There are 3 ways to turn a row about zero (a turn may also mirror it). The second row of each pair is the first, turned, with some noise. The first 27 pairs use one turn. New pairs use 2 turns, one after the other, and a turn may come again.
(in the rows, 128 means zero)
Some pairs, each with its turns in order after it:
[135 112 157 163 156 149 174 121]
[172 169 105 128 112 120 162 125]	k_751

[178 121 110 162 128 147 104 104]
[118 148 143 159 165 138 176 136]	k_232

[160  82 158 117 159 133 146  93]
[119 112 112  91  64 113 145 150]	k_867

[158 120 176 160  77 125 100 179]
[146 112 209 109 164 115 127  95]	k_232

[178 167 147 166 157 114 138 152]
[137  98 146 159 147 101 179 166]	k_867

[ 84 110 106  92  88 120 142 147]
[158 143 118 110 137 158  98  71]	k_867

[130 146 178 167 122 128 145 115]
[190 156 135 123 141 142 128 134]	k_751

[165 179 165 162  89 161 113  88]
[156 128 158 133 130  94 218 107]	k_232

[100 122 125 176 105 102 170  94]
[159 150 127 170 155 126 160 174]	k_751

[ 83 177 173 103 173  98  94 145]
[169 170 107 208 108  98 119 133]	k_867

[163 143 102  97 112  82 158  86]
[107 145 151 136 168  60 111 154]	k_751

[ 99 177 141 121  83 113  89 108]
[141  83 136  80 110 112 175 149]	k_232

[165  92 149 100 170 150 158 157]
[108 142 133 186 119 123  80  87]	k_232

[135 157  89 158  82 105  96 110]
[135  93 170 177 140 127  93 151]	k_751

[ 89 159  86 132 152 163 164 172]
[114 107 159 136 115 131 210  87]	k_751

[ 81 118 124 147 129 113 150 171]
[173  93 133 154 134 145  95 108]	k_867

[169 142 173 128 124 123 123  85]
[111 159 141 121  97 130 172 172]	k_867

[143 112 156 122 160  98 147  95]
[135 125 143 122  72 100 150 135]	k_867

[149 153 100 127 113  91 107 178]
[131  60 142 128 148 100 115 112]	k_751

[133  91 160 105  81 111  94  84]
[146  52 130 133 142 158 155 110]	k_232

[173 140 111 151 177 177 146  83]
[ 49  94 124 128 111 101 153 147]	k_867

[134  95  92 112 156  83 173 159]
[104 105  92 118 136  68 174 144]	k_751

[172 111 179  91 168  95  78 163]
[ 54  95 178 147 111 142 107  82]	k_232

[109 161 141 116 174  82 134 162]
[ 85 148 137  89  81 136  98 119]	k_232

[ 84  83 165 158 166 149  88 105]
[ 92 101  76 110 184 113 130  81]	k_232

[136 131 107  86  79 145 105 160]
[134 163  99 103 180 150 133 105]	k_867

[145 179 134 111 137 134 165 103]
[135 169 177 116 141 100 139 114]	k_751

New pairs. What belongs after each?
[107 144 103 173 130 130  86 166]
[138 148  66 160 112 131 114 116]	k_751 k_751

[ 78 118 139 104 139 123 106 141]
[118 128 151 125 146 134 173 158]	k_867 k_232

[ 98 153 106  89 162 104 100 147]
[156 134  84 123  84 151 104 102]	k_751 k_867

[127 177 132  85  87 164 139 121]
[156 166 164  93 115 170 125 160]	k_751 k_751

[ 87 145  77 131 168 118 113 160]
[162 157  96 161 167 111 102  90]	k_232 k_867

[118 102 144 156  88 171  77  91]
[ 89 104 144 106 132  55 106 160]	k_867 k_232

[114 165 123 160  94 122 159 119]
[124 137 139 117 154  85 108  97]	k_232 k_751

[ 97 158 110 133 167 120  87 152]
[ 87 104 127 106 163 157 155 131]	k_232 k_751

[143 116 101  88  98 172 124 137]
[133 137 151 151 125 170 134 180]	k_751 k_751

[ 97  85 120 145 117 116  98 167]
[ 94 119 114  73  94 148 119 133]	k_232 k_751

[108 101  87 148 119 159 122 150]
[114  94 159 110 128 170  99 125]	k_751 k_867

[132  88  90 171  80 161  86 176]
[ 90  94 162  70 144 147  74 165]	k_751 k_867

[177 147  90 157 154 158 105  87]
[190 122 129 170 103 127  90 100]	k_867 k_867

[115 115  81 142 153 153  97  92]
[134  77 124 151 149  99 111  89]	k_232 k_867

[125 172 161  97 177 117 166 141]
[134 156 104 141  82 118 183  86]	k_751 k_867

[167  91 100 170 146 127  82 156]
[117  97  83 186 134 119  88 139]	k_751 k_751

[163  90 145 110 134 172  91 171]
[131 112 103 109 164  80 124  72]	k_867 k_867

[ 99 135 135 136 130 115  79  86]
[156  92 164 114 149 159 109 122]	k_867 k_751

[174 138 116 126 158 112 171 139]
[158 134 109 139 115 171 101 101]	k_867 k_232

[112 156 124  78 172 118  94 166]
[146  98 169 142 119  76 126 182]	k_867 k_751

[100  91 136  81 177 134 126 104]
[145 113 112 108  93  86  96 174]	k_751 k_232

[ 91 145 174 104  97 179 159 111]
[136 143 184  63 129 102 151 125]	k_232 k_867

[174 133  87 141 120 100 167 173]
[118 136  94 170 109 171 105  79]	k_867 k_232

[ 90 141 168 176  86 107 160 175]
[119 200 100 110 100  97 181 135]	k_232 k_867

[107 149 176 120 131 126 125 128]
[147 162 157 124 148 113 143 138]	k_867 k_232

[ 92 176 101 109 149 169 168 172]
[127  51 154 125 184 120  91 135]	k_232 k_751

[139 171 122 106 141  91 114 133]
[162 150 101 122  92 113 128 135]	k_751 k_867

[137  91 173 137 109 155 124 102]
[140 165 117 134  95 101 131 171]	k_232 k_751

[ 83 167  88 144 164  98 158  95]
[188  86 113 157 105 163 164 124]	k_751 k_867

[113  93 172  97 131 132  87 123]
[125 105  78 133 169 165 116 115]	k_232 k_232

[178 158 133  92 167  81 107 177]
[ 99  53 116 148 108 184  99 127]	k_751 k_232

[110  82  97  94 134 156  79 102]
[153 102 109  81 162  80 116 163]	k_751 k_232

[165  94  93  80  84  90  99 114]
[114  62 119 117 116 173 138 180]	k_751 k_751

[120  88 119 126 137 116 126  82]
[130 155 101 158 156 117 122 154]	k_232 k_232

[161 138 111  94 153 120  98 125]
[159 173 120 116 118 133 108 125]	k_751 k_867

[165 122 126 171 169 130 169 167]
[128 130  45 133 123  98 149 141]	k_867 k_751

